The rows are grouped in 3 different ways at once. Each group adds its own fixed numbers to the row, and there is some noise. The rows also spread widely along 9 directions, which tell nothing about the answers.
(in the rows, 128 means zero)
Some rows, each with its group in each grouping after it:
[111 123 141 108 119 136 111 114 106 128 143 100  72 132 164 144 135  85
 101 132 134 136 177 125 183 116 133 114 122 169 122 144 112 108 104  89
 161 129 129  88 112 105 147 121 150] -> (1) (1) j501
[157  93 151 106 127 143 126 110  98 134 155 154 121 140 173 113 174 148
 137 136 122 153 150 124 141 145 148 144 140 100 115 110 140 130 157 129
 120 142 184  86  87 109 130 114 146] -> (3) (0) j501
[183 138 145  93 136 113 127 174 131 144 141 173  87  72 145 145 134 113
 144 121 105 144  87 172 142 144 180 176 137  94 111 134 112 132 139 103
 151 172 128 121 149  98  97 129  91] -> (2) (2) j51
[121 107  97 122 116 140 144 170 140  99 123 133 125  96 126 101 131 138
 118 114 124 142 121 166 117 110 157 148 107  83  99 123 123 134  83  78
 111 149  97 118 142 143 106 158 140] -> (0) (0) j318
[150 165 130 115 140 129 132 162 140 117 121 157 131  74 109 149 144 104
 128 125 123 115 113 158  85 159 138 158 120  73 147 134 121 140 120 147
 147 149 134 149 168 125 115 129 102] -> (0) (2) j318
[132  93 152 124 110 102  93 113 132 162 140  94  80 128 165 118  94 173
 153 129 112 158 110 103 185  82 135 134 162 195 132 161 120  86 136  86
 135 114 103 102 122  95 118 137 115] -> (1) (1) j51
[100 148 136 122 120 125 107 148 134 103 101  99  94 114 157 149 117 114
 109 127 134 126 151 125 150 110 114 105 110 143 147 144 113 110  83 124
 149 116 112 123 152 137 135 122 136] -> (2) (2) j318
[107 168 103 126 143 146 137 150 127 108 124 135 120 120 116 147 151  75
  86 132 135 105 159 152 136 133 130 121 100 129 119 133 132 158  78 109
 160 148 110 141 143 154 113 126 165] -> (3) (2) j51
[141 132 155 120 125 146  88 105 105 133 144 132 114 110 143 132 158 122
 127 145 133 125 147 117 131 125 126 131 145 122 163 141 133  95 126 138
 151 125 148 116 136 114 141 129 122] -> (1) (1) j501
[179 107 163 120 126 110 101 113 133 159 136 156 138 108 158 118 128 206
 182 134 116 145  84 112 124 133 153 158 179  95 167 138 140 109 176 155
 106 113 155 125 134 106 105 119  90] -> (1) (2) j51
[100 142 134 129 113 149 108 136 128  88 106 122 128  92 108 112 145 120
 109 134 137 124 146 130 102  97  97 122 103 126 140 135 113  94  81 111
 134 139 104 138 149 150 130 147 126] -> (3) (1) j501
[136 133 136 133 140 132 102 112 132 153 131 120 114 127 171 124 120 184
 154 140 120 127 123 102 168 121 137 131 153 143 158 129 150 131 138 133
 128 105 131 127 138 148 105 116 150] -> (1) (2) j318
[109  88 119 121 113 133 148 112 116 122 125 119 128 161 148 113 144 137
 120 128 146 136 166 122 131 125 127 108 119  98 108 117 134 137 133 108
 102 111 141  94  88 126 132 110 152] -> (1) (1) j51
[152 125 121  96 134 137 144 161 140 124 131 163  85  96 153 136 146 104
 139 125 123 145 130 159 169 144 165 159 111 103  99 108 116 157 136  87
 133 153 138  98 125 135  98 121 152] -> (0) (1) j51
[158 174 152 142 152 130  72 131 131 156 139 139 106  92 126 143 127 149
 145 147 116 121  94 120 168 112 134 153 163 184 181 158 142 113 128 140
 175 129 113 157 184 134 104 139 130] -> (3) (1) j51
[ 94 152 148 125 126  98 125  98 159 133  90  95 103 141 132 147  96 141
 141 127 128 122 134  87 126 122  69 107 117 191 152 144 106 122 138 156
 134  96 125 144 122 133 125 105 112] -> (1) (2) j51
[ 87 140 128 122 104 127 120 144 158  62  73 114 127 119 148 160 121  98
 109 119 156 117 181 127 128 129 101  89  92  97 167 142  96 123  78 148
 116  96 135 122 155 150 144 111 153] -> (0) (2) j51
[123 148 136 109 136 146 155 137 107 135 152 149 110 120 100 116 192  91
 102 147 109 129 122 148  86 137 116 158  98 129  80 109 145 150 127 118
 173 175 130 132 102 130 112 136 117] -> (2) (0) j51
[151 118 125 114 135 119 111 114 103 167 170 111  90 131 137 139 118 101
 112 127 118 136 136 140 174 123 166 139 164 168 117 161 128 113 131  86
 160 142 118 103 117  77 137 141 124] -> (1) (1) j501
[119 131 121 141 134 113 136 111 123 157 129 107 136 158 104 131 127 128
 115 134 126 122 127 123 111 131 107 122 148 150 125 142 142 140 147 148
 137 115 124 133 118 111 136 125 123] -> (2) (1) j51
[127  94 131 118 116 131 132 121 135 110 117 136 121 140 163 112 134 168
 147 123 137 145 137 123 140 125 139 127 120  96 124 115 124 137 132 119
  97 110 147 100 109 140 113 116 146] -> (1) (0) j51
[127 142 130 146 129 113 110 113 143 137 121 118 147 132 104 135 118 145
 133 126 121 121 111 119 107 126 111 133 156 145 166 161 136 123 130 170
 132 107 128 150 153 118 131 141 117] -> (0) (0) j51

New rows, each followed by its group in each grouping:
[112 118 133 130 119 131 117 122 108 125 142 105 116 126 130 117 139 132
 105 130 125 132 138 128 113 109 123 128 123 141 125 147 135 109  96 111
 147 132 115 118 123 113 137 139 124] -> (1) (0) j318
[133 141 108 107 137 106 160 152 164 130 109 130  96  91  95 137  90  94
 134 101 120 138 110 156 127 134 134 158 112 145  97 137  87 143 137  91
 128 151 100 134 137 110 111 142 101] -> (0) (1) j501
[121 127 134 135 137  93 144 102 149 146 104 114 142 153 106 140  99 150
 141 118 138 133 125 107 102 140  87 122 140 153 141 141 115 136 171 167
 110 103 145 140 121 106 134 106 107] -> (3) (1) j51
[127 106 130 111 109 152 100 158  94 106 154 121  83  95 173 125 150 105
  95 132 133 142 160 159 175  98 177 129 117 103 116 138 128  97  65  54
 153 152 111  82 136 116 132 140 154] -> (1) (1) j318
[148 110 138 134 114 118  81 139 143 112 109 123 133  98 178 128  93 194
 155 118 141 138 117 124 149 107 159 120 164  82 187 156 120  94 108 132
  96  90 127 114 174 126 123 130 122] -> (1) (2) j318
[111  97 146 121 106 118 131 126 128 124 122 120 117 111 124  93 137 156
 132 131 118 156 116 120 105  93 101 142 118 143 101 129 122 101 125  95
 123 146 110 117 111 119 115 138 106] -> (3) (1) j51
[177 153 148 112 146 153 100 126  90 152 175 164 113  87 122 144 176  89
 120 143 123 119 129 154 127 152 167 164 154 100 148 140 142 119 134 127
 177 159 147 123 148  98 126 137 109] -> (1) (1) j501
[139 132 168  95 123 131 131 122 108 143 151 147  92 109 134 142 182  84
 123 149 112 138 141 127 116 150 110 157 118 134 114 122 128 123 155 133
 172 155 163 108 102 101 132 110 111] -> (0) (1) j51
[102 129 126 159 119 137  87  96 109 124 134  95 147 158 128 124 137 140
 100 141 142 108 155 108 130 105 117  95 154 143 177 164 152 108  87 152
 140  91 122 133 147 130 148 138 153] -> (1) (0) j51
[161  90 147 114 117 111 115 126 129 127 136 144 123 125 160 126 123 168
 154 116 131 152 116 136 137 133 160 142 152  89 142 142 120 113 140 131
 105 116 154 102 125  95 127 119 109] -> (1) (0) j51
[129 140 118 126 134 138 138 132 131 114 127 146 128 120 118 133 141 121
 118 123 138 120 133 147 116 138 137 135 112  95 130 126 127 148 109 129
 134 128 129 133 136 140 114 128 132] -> (1) (0) j51
[102  82 119 123 111 122 149 134 123 136 134 100 107 143 146  86 132 167
 121 126 110 161 124 127 126  92 124 132 118 145  72 119 137 125 119  80
 113 139 103 101  93 128 118 144 134] -> (2) (0) j318
[160 135 125 113 148 117 140 122 123 170 154 142  98 129 127 143 126 117
 136 127 121 129 116 139 153 151 152 154 143 142 111 132 132 155 163 114
 149 139 136 120 115 100 110 116 121] -> (1) (1) j51
[ 77 105 150 110  87 173 117 135  95  83 144 119  97 110 153  93 216  96
  83 161 110 142 173 127 119  86 105 130  78 132  93 108 144  96  62  76
 162 163 119  95  93 158 129 147 162] -> (0) (0) j51
[ 92 100 129 129 105 129 117 104 114 137 137  89 118 163 163 118 151 130
 107 150 114 133 168 100 157 105 114 106 141 162 122 141 148 117 112 109
 133 114 127 102  98 129 138 128 165] -> (0) (2) j51
[113 112 121 111 121 141 146 121 147 111 102 130 115 127 145 114 138 136
 143 126 134 139 156 119 136 131 110 129 106 114 112 102 116 137 144 114
 100 118 142 106 106 155 119 117 151] -> (0) (1) j501
[125 113 134 117 115 119 142 138 129 124 121 130 126 128 132 118 143 135
 123 127 123 137 128 137 101 126 123 130 124  98 113 128 128 129 128 123
 117 135 128 118 116 118 123 125 111] -> (2) (2) j51
[106  94 146 141  87 148  90 116 111  86 120 113 158 133 147 106 169 153
 113 143 137 131 159 113  99 100 112 106 137  85 168 146 143  85  86 148
 113 102 143 110 136 134 152 141 143] -> (0) (0) j51
[135 108 120 105 115 140 129 147  87 144 180 131 102 121 148 125 185  70
  86 146 103 134 151 160 152 128 176 145 137 120  88 139 152 132 100  68
 167 175 123  96 107 102 124 143 151] -> (0) (2) j51
[117 134  96 136 134 130 139 135 147  98  95 129 157 134 120 136 109 124
 113 111 151 115 159 144 116 138 134 107 125  80 141 136 115 149 104 135
  93 114 128 134 147 139 130 123 148] -> (3) (2) j501
[ 98 134 117 136 135 147 129 105 125 139 124 110 128 143 145 108 149 166
 130 148 125 116 145 100 129 118 107 120 118 141 130 109 161 146 127 127
 125 110 119 131 113 173 105 119 163] -> (1) (2) j318
[115 106 157 102 123 134 155 101 132 106 105 144 126 144 154 114 154 157
 148 130 133 151 157 101 102 147  82 127  93 111 111  93 114 134 162 154
  99 123 183 104  80 136 132  95 131] -> (3) (0) j501
[114 125 146 122 111 120 120 126 124 125 127 115 128  93 116 106 141 150
 127 134 113 134 114 121  75 109 106 143 121 117 130 136 128  97 112 119
 137 141 109 136 127 120 120 138  87] -> (1) (2) j318
[146 110 105 136 133 124 146 123 121 152 143 135 156 145 103 120 144 132
 123 129 127 126 124 144 106 148 150 143 160  90 124 138 153 149 152 138
 113 123 137 125 124 108 124 134 131] -> (0) (1) j51
[121 118 116 133 141 123 142 119 133 151 123 120 141 144 138 107 127 182
 141 131 116 133 122 110 121 127 119 135 136 133 116 117 151 150 150 127
 107 123 128 130 112 144 105 118 144] -> (3) (2) j318
[158 115 158 112 122  83 105 135 130 134 121 119  96 135 168 180  85 111
 134 107 144 147 140 139 166 148 147 113 162 119 162 169  88 108 144 154
 130 105 164  92 143  56 164 101 104] -> (2) (1) j51
[136  89 146 116 110 128 121 125 105 123 137 123 132 125 150 122 156 130
 121 131 130 144 152 131 109 137 130 130 142  82 133 134 134 105 134 133
 121 125 160  90 112  93 151 118 124] -> (0) (1) j318
[130 140 140 121 130 132 132 138 114 123 143 145 127 102 100 115 164 114
 112 134 114 132 117 148  89 127 123 154 114 127 110 135 131 126 109 122
 158 166 125 139 130 118 118 142 109] -> (3) (0) j51
[140 164 106 115 148 138 146 144 137 116 121 157 136  97 102 140 138  96
 119 119 139 105 134 161  97 159 146 144 111  74 129 123 120 156 116 129
 130 143 125 147 147 141 112 127 119] -> (1) (2) j501
[134 139 143 125 133 118 141 112 116 173 152 130 133 117  74 118 160 107
 122 145 101 127 102 122  68 138  94 164 139 159 112 141 149 128 164 141
 162 155 123 149 113  97 121 140  85] -> (0) (1) j51
[128 139  81 124 145 124 141 141 135 133 128 121 109 164 158 174 113  75
  96 117 141 110 175 153 202 159 177 105 136 121 126 143 130 189 107 113
 131 111 135 108 137 129 124 110 199] -> (0) (2) j51
[147 144 117 103 143 102 167 156 151 134 131 148  99 106 103 154 113  83
 127 106 117 133 106 168 119 157 146 163 111 129  94 136  98 163 137 115
 145 158 127 132 132 100 109 127 104] -> (0) (0) j51
